The rows come from 4 hidden closed curves, with some noise, and rows from the same curve form a group. Each curve winds through 8 dimensions. The rows are also pushed far along 5 directions, which tell nothing about the answers.
Known rows, each followed by its group:
12,-8,12,6,30,-11,-5,-15,22,1,18,-4,6,-2,12,6,7,20,-18 : k_636
-11,-4,21,-3,-47,0,0,-8,-15,-33,-22,-11,-42,-5,-8,1,6,-23,10 : k_971
15,-24,-43,-21,-2,-9,2,2,-14,4,-11,-8,30,4,12,18,-29,6,20 : k_636
7,-16,6,-2,-1,-13,-15,11,-11,10,18,5,7,0,-2,15,3,2,23 : k_61
16,9,-41,-2,-10,-2,-10,15,-15,-1,-16,-27,13,-4,21,-1,-40,0,38 : k_979
23,-5,13,-5,2,0,1,5,-17,-1,15,10,7,-2,-21,-16,-8,1,29 : k_61
-13,4,-13,-14,-7,15,6,-6,-13,-22,-17,4,-11,1,-2,-20,-6,-5,2 : k_61
-7,-2,-11,-24,-8,-2,-3,-11,7,-12,7,-8,-16,16,-1,-20,17,0,-16 : k_971
-39,7,-3,-10,2,-5,-14,-22,3,7,-4,8,-3,7,7,-5,-17,-5,-17 : k_979
10,-7,14,-2,-2,-8,-4,-27,-5,-8,3,0,-4,-6,1,1,-21,-13,16 : k_61
12,-12,8,-4,-3,4,8,-17,-5,-11,-12,-1,5,2,-2,5,-2,-6,13 : k_979
14,6,-60,-34,21,5,12,10,-8,-11,-12,-20,-4,6,19,-10,-4,13,-3 : k_971
6,-13,12,-13,11,8,-12,-4,3,-5,19,-3,-17,-6,2,5,-2,9,-9 : k_61
30,3,-28,-5,-16,7,33,49,-22,-5,-17,-2,11,3,-22,-17,6,17,18 : k_979
11,22,-10,17,31,-22,-16,-20,18,45,10,1,31,0,42,-6,-42,3,27 : k_636
2,7,10,4,-16,-12,-5,-9,11,10,-5,4,-7,1,12,-7,10,-8,14 : k_971
35,-27,44,6,-21,-18,-27,-13,-15,-27,-10,-8,-5,-26,-3,16,-22,3,58 : k_636
12,11,4,8,4,14,8,1,4,9,15,-5,20,6,-10,-12,-1,-10,7 : k_979
-6,33,-11,11,13,10,10,-1,4,13,-19,4,-2,2,15,-15,-4,-7,1 : k_971
7,-9,-12,-21,-1,14,14,5,-17,-2,11,-5,-3,7,-7,1,-1,-11,4 : k_61
-13,-4,4,-7,-11,-16,-39,2,-19,-18,-9,-9,-13,-11,5,9,-9,0,32 : k_61
-25,-35,17,-20,-6,-4,-24,-21,7,-10,26,10,-4,0,-16,17,11,-1,-29 : k_979
16,-17,18,13,6,30,23,6,18,6,18,13,14,4,-7,-7,18,16,-20 : k_971
-5,-1,59,34,-8,-7,-8,-1,17,6,13,12,-6,1,-10,4,33,4,-5 : k_61
-24,35,-10,6,-6,7,-4,23,-7,13,-8,-12,-1,16,-9,-14,0,-5,-5 : k_979
7,8,-24,13,-7,4,3,-7,-11,-16,-20,-17,11,-3,20,-2,-25,-15,33 : k_636
1,-27,20,-1,-5,0,-16,-5,7,-31,3,-6,-22,-7,-2,12,24,17,-17 : k_61
13,-8,-19,-18,12,10,11,16,-6,12,22,2,13,-1,-3,4,5,2,2 : k_979
-1,-10,34,-10,9,47,23,22,15,-18,22,2,-18,5,-44,-7,61,18,-63 : k_61
11,-20,-28,-17,0,3,2,4,-18,-6,7,-12,-2,-7,11,23,-21,-5,13 : k_971
-4,-7,-43,-25,9,2,-10,-21,-4,1,2,-23,6,2,36,15,-34,-13,11 : k_979
0,2,-18,-7,29,-9,-19,-6,-2,8,6,-15,18,-6,20,12,-35,10,7 : k_636
39,-2,31,30,5,19,17,51,12,39,16,37,21,-8,-22,-17,25,38,6 : k_979
26,-47,40,-1,-33,-39,-27,-21,-12,-32,-20,4,1,-18,-5,15,-22,15,49 : k_636
-12,0,-7,6,-21,-2,12,-3,2,-7,0,-4,5,20,-9,-13,3,-6,-13 : k_971
48,-57,-12,-29,8,10,14,15,-18,-38,5,1,14,-11,-18,8,3,38,11 : k_636
-14,-3,10,1,18,18,-7,5,17,11,20,1,0,-6,-7,13,8,11,-42 : k_979
43,-37,-24,-27,-20,15,17,10,-15,-25,-2,-8,-14,-3,3,2,4,6,21 : k_971
11,-20,-12,-13,-15,-20,-24,-25,-8,-35,-8,-30,-9,-4,10,17,-17,-8,22 : k_979
-20,26,20,31,18,7,-1,-9,29,38,-1,15,17,-10,18,4,-3,-4,-17 : k_61
12,15,-14,-9,9,-3,26,7,-4,11,15,-2,10,8,-10,-19,2,-9,3 : k_971
-36,31,20,35,30,-24,-22,-42,40,33,6,-5,10,0,42,20,-5,-16,-23 : k_636
-7,42,1,20,36,-27,-7,-14,16,39,13,-1,34,-8,24,-2,-18,-16,19 : k_979
-10,50,37,50,-3,8,-13,-13,7,20,-19,0,9,-6,15,-19,-22,-24,38 : k_971
37,-1,-24,-8,8,1,16,20,5,35,17,4,16,13,3,-13,-6,17,7 : k_636
16,-39,-13,-28,-7,19,10,13,-6,-14,3,9,10,-7,-20,10,12,18,-10 : k_61
11,11,5,7,-22,-13,-1,19,-5,9,5,-10,-4,-3,-2,-1,6,-10,25 : k_971
4,12,-36,0,11,1,19,-8,13,-8,-4,-26,-3,16,24,-2,3,-3,-22 : k_636
3,-12,-15,-25,27,0,-23,-4,-4,7,22,-3,7,-9,9,11,-17,8,4 : k_979
3,-7,30,-6,-1,13,-5,-23,-6,-14,-1,8,-5,-4,-16,-9,-7,-7,6 : k_979
8,2,-21,-15,9,12,29,-11,-2,-14,7,-12,-11,14,-5,-14,-6,-6,-26 : k_61
22,-35,10,-4,14,-5,-14,9,3,2,32,12,-7,-7,1,14,11,26,-3 : k_61
54,-17,15,23,-18,2,10,4,2,-4,-2,2,10,-10,5,-3,0,5,44 : k_636
-16,-21,-37,-26,0,-9,0,-5,-15,-15,6,-18,-2,4,9,23,-18,-6,-13 : k_971
5,3,4,8,6,8,9,17,0,1,-7,-2,13,-7,1,2,-1,14,1 : k_971
-23,32,-25,0,-33,21,41,33,-11,-20,-21,-26,-33,20,-30,-15,19,-17,-48 : k_61
5,-15,-46,-29,-14,-34,-23,-24,-13,-11,-11,-20,-2,10,24,7,-40,-6,26 : k_636
-13,5,-19,-15,18,-4,12,-10,-8,7,1,3,-2,-1,9,11,-13,-14,-11 : k_971
3,33,-42,19,-7,-6,29,14,-5,10,-35,-16,29,15,21,-20,-22,-4,23 : k_636
3,-15,-32,-15,-9,-6,12,-22,-3,-20,-8,-4,3,17,4,-10,-13,-4,-7 : k_636

New rows. What belongs after each?
3,20,30,32,-6,-5,-7,3,7,12,-10,0,22,-2,-10,-3,-4,-4,16 : k_979
9,-9,5,-11,-4,18,19,23,-9,3,10,11,2,-3,-23,-1,16,3,-4 : k_979
7,-19,-1,-25,46,14,-1,-3,6,12,32,9,21,-9,-9,18,3,16,-24 : k_979
23,-1,-2,2,-60,-5,9,26,-27,-41,-31,-5,-35,3,-16,-36,9,-2,44 : k_636
37,-5,16,12,12,-3,4,4,0,32,29,9,17,-1,10,-3,-12,3,36 : k_61
-23,-34,34,-9,-13,-1,-20,-29,9,-6,11,23,-10,-9,-7,14,1,-1,-18 : k_979
-9,5,13,6,19,-14,-30,-12,-1,8,4,-6,11,-14,12,16,-32,2,14 : k_636
16,-26,-6,3,18,-19,-20,-8,8,21,14,16,29,-10,24,9,-30,25,20 : k_636
-19,13,36,16,15,-6,7,-5,18,5,4,4,0,-2,-17,13,30,-4,-36 : k_979
29,-28,32,16,-21,5,-1,-5,7,1,1,20,12,3,-13,-5,9,11,20 : k_979
-1,-21,3,-8,12,2,-14,-2,11,20,34,14,22,-1,-4,9,2,8,-9 : k_979
11,26,-7,24,21,21,21,-4,24,32,13,1,31,10,13,-20,-11,-3,-7 : k_979
-17,27,5,6,1,19,3,1,0,17,0,-2,-6,3,5,-10,-8,-16,-1 : k_979
2,19,23,35,-3,8,10,2,20,28,-1,12,17,14,0,-18,9,2,-2 : k_979
-6,13,-24,-17,12,13,-2,10,-6,0,11,-12,-10,5,0,-11,-6,1,-12 : k_979
-1,-10,-25,-13,-19,-28,-16,-36,-6,-31,-15,-20,-9,5,20,-7,-29,-14,19 : k_979
18,-26,44,15,-14,0,-23,-14,-7,-5,14,7,15,-20,-5,13,-19,-6,45 : k_971
18,13,-44,-4,35,22,28,29,11,23,18,-2,14,4,7,-10,-2,21,-32 : k_61
7,7,-20,-10,1,18,35,28,-4,-10,-3,-7,-9,-1,-16,-9,11,8,-28 : k_979
-7,-8,-35,-14,55,8,-8,-25,31,48,44,7,37,19,38,8,-10,12,-30 : k_979
26,-21,15,-9,10,10,-20,10,-4,9,27,13,5,-16,-7,4,-5,13,22 : k_979
-5,-9,16,-20,-12,-7,-12,-8,-8,-37,-5,-18,-39,-2,-13,7,20,-6,-9 : k_636
-4,-27,24,-5,-44,-4,-2,-12,-4,-37,-11,4,-40,-3,-14,0,14,-7,-5 : k_979
16,-21,55,14,14,-4,-18,-22,10,14,19,23,27,-18,-15,19,-3,0,19 : k_636
44,-26,-19,-23,11,-20,2,-7,-11,10,20,7,28,-9,7,4,-19,2,48 : k_971
-31,2,45,15,-37,-7,-10,7,12,-5,-4,13,-29,3,-24,-4,39,-2,-27 : k_971
-3,-15,37,3,-18,-18,-5,2,8,-5,8,4,-9,-10,-15,18,26,1,-7 : k_971
20,-7,39,20,-39,15,5,29,-10,-5,-6,3,-12,-7,-27,3,22,-4,23 : k_979
5,-40,5,-20,-20,17,13,12,-20,-31,13,-2,-25,-5,-28,18,13,-1,-19 : k_971
32,-54,-13,-34,11,16,7,-13,-1,-19,33,-1,17,3,-16,11,7,11,-10 : k_979
2,-2,-40,-1,1,19,31,20,-5,6,-10,5,8,11,7,-4,-5,9,-14 : k_971
18,-6,31,12,-29,-10,4,-1,-3,-38,-11,-5,-24,1,-23,-19,17,4,7 : k_636
-9,2,51,23,-11,-3,-20,2,9,15,14,7,-1,-6,-13,17,24,-10,6 : k_979
1,1,-33,-3,-24,8,8,5,-3,-24,-24,-29,-12,13,16,-5,-2,-1,-1 : k_971
16,7,4,-9,-13,-1,-5,10,-15,-19,-20,-4,-16,-11,-7,-13,2,2,30 : k_971
36,-3,-3,6,-2,19,52,45,5,1,9,0,9,5,-27,-13,39,21,-22 : k_971
-16,41,-75,4,47,-11,0,10,12,37,3,-23,13,14,60,-1,-26,8,-15 : k_61
-27,-12,-11,-6,13,-17,-18,-20,16,23,0,11,11,9,27,19,-7,7,-17 : k_979
1,-8,28,-1,-12,-13,-21,-15,-1,-22,-4,-12,-26,-10,0,13,12,-8,11 : k_636
-6,-11,-56,-28,15,-4,21,-1,-7,-19,-20,-16,-5,5,17,19,-2,7,-29 : k_971
-8,-4,-4,-10,11,-30,-39,-16,-3,-6,0,-15,-4,-9,20,13,-27,7,16 : k_636
3,40,-1,14,17,18,18,18,-3,11,18,-18,-14,13,-2,-18,8,-13,-7 : k_61
-3,-53,-31,-45,-14,-6,2,-23,-3,-43,2,-7,-32,7,5,14,7,8,-34 : k_979
-40,11,10,-10,10,-16,-19,-31,4,-13,-18,-8,-29,-8,14,14,-10,-10,-25 : k_979
-15,4,4,4,-12,-18,-16,-13,4,2,-5,1,-14,-4,18,1,-10,-8,7 : k_979
23,-1,-47,-30,15,2,12,-4,-11,-24,-11,-33,9,2,20,-8,-20,6,15 : k_971
-3,12,-3,15,-8,13,27,28,7,-1,-1,-3,-6,20,-11,-18,35,12,-27 : k_61
9,-14,7,-15,11,22,20,-11,9,-16,6,6,2,4,-16,-12,16,9,-27 : k_61
9,11,32,20,11,10,6,1,15,45,17,21,24,-2,-6,4,7,-6,3 : k_636
23,-22,-11,-7,28,-8,14,11,4,18,28,12,41,-1,-7,9,1,21,-2 : k_971
-24,52,-10,31,-4,-27,-1,-15,7,14,-36,-28,11,5,33,3,-23,-29,19 : k_979
9,-27,19,15,-17,-30,-29,-10,1,-14,-6,15,7,-15,8,6,-3,13,35 : k_636
-4,32,27,10,-3,15,25,7,-6,-23,-14,-12,-18,6,-25,-29,16,-8,-11 : k_636
-18,8,2,-2,-4,16,9,-10,6,-10,3,-20,-21,12,-10,10,7,-17,-42 : k_636
-8,28,-28,10,-27,5,16,26,-8,8,-14,1,-9,17,-4,-33,-5,-6,3 : k_636
4,-25,6,-12,-21,15,2,-20,-1,-19,9,4,-8,12,-12,-12,1,-6,-4 : k_979
14,-7,34,-5,-28,-3,-14,11,-23,-8,-9,-3,-11,-12,-26,5,-10,-5,35 : k_636
1,31,-28,3,24,1,24,-9,6,7,5,-19,2,21,16,-22,-14,-7,-16 : k_61
0,-9,28,17,-1,-6,-18,-3,15,2,-5,9,13,-16,1,14,11,10,3 : k_61
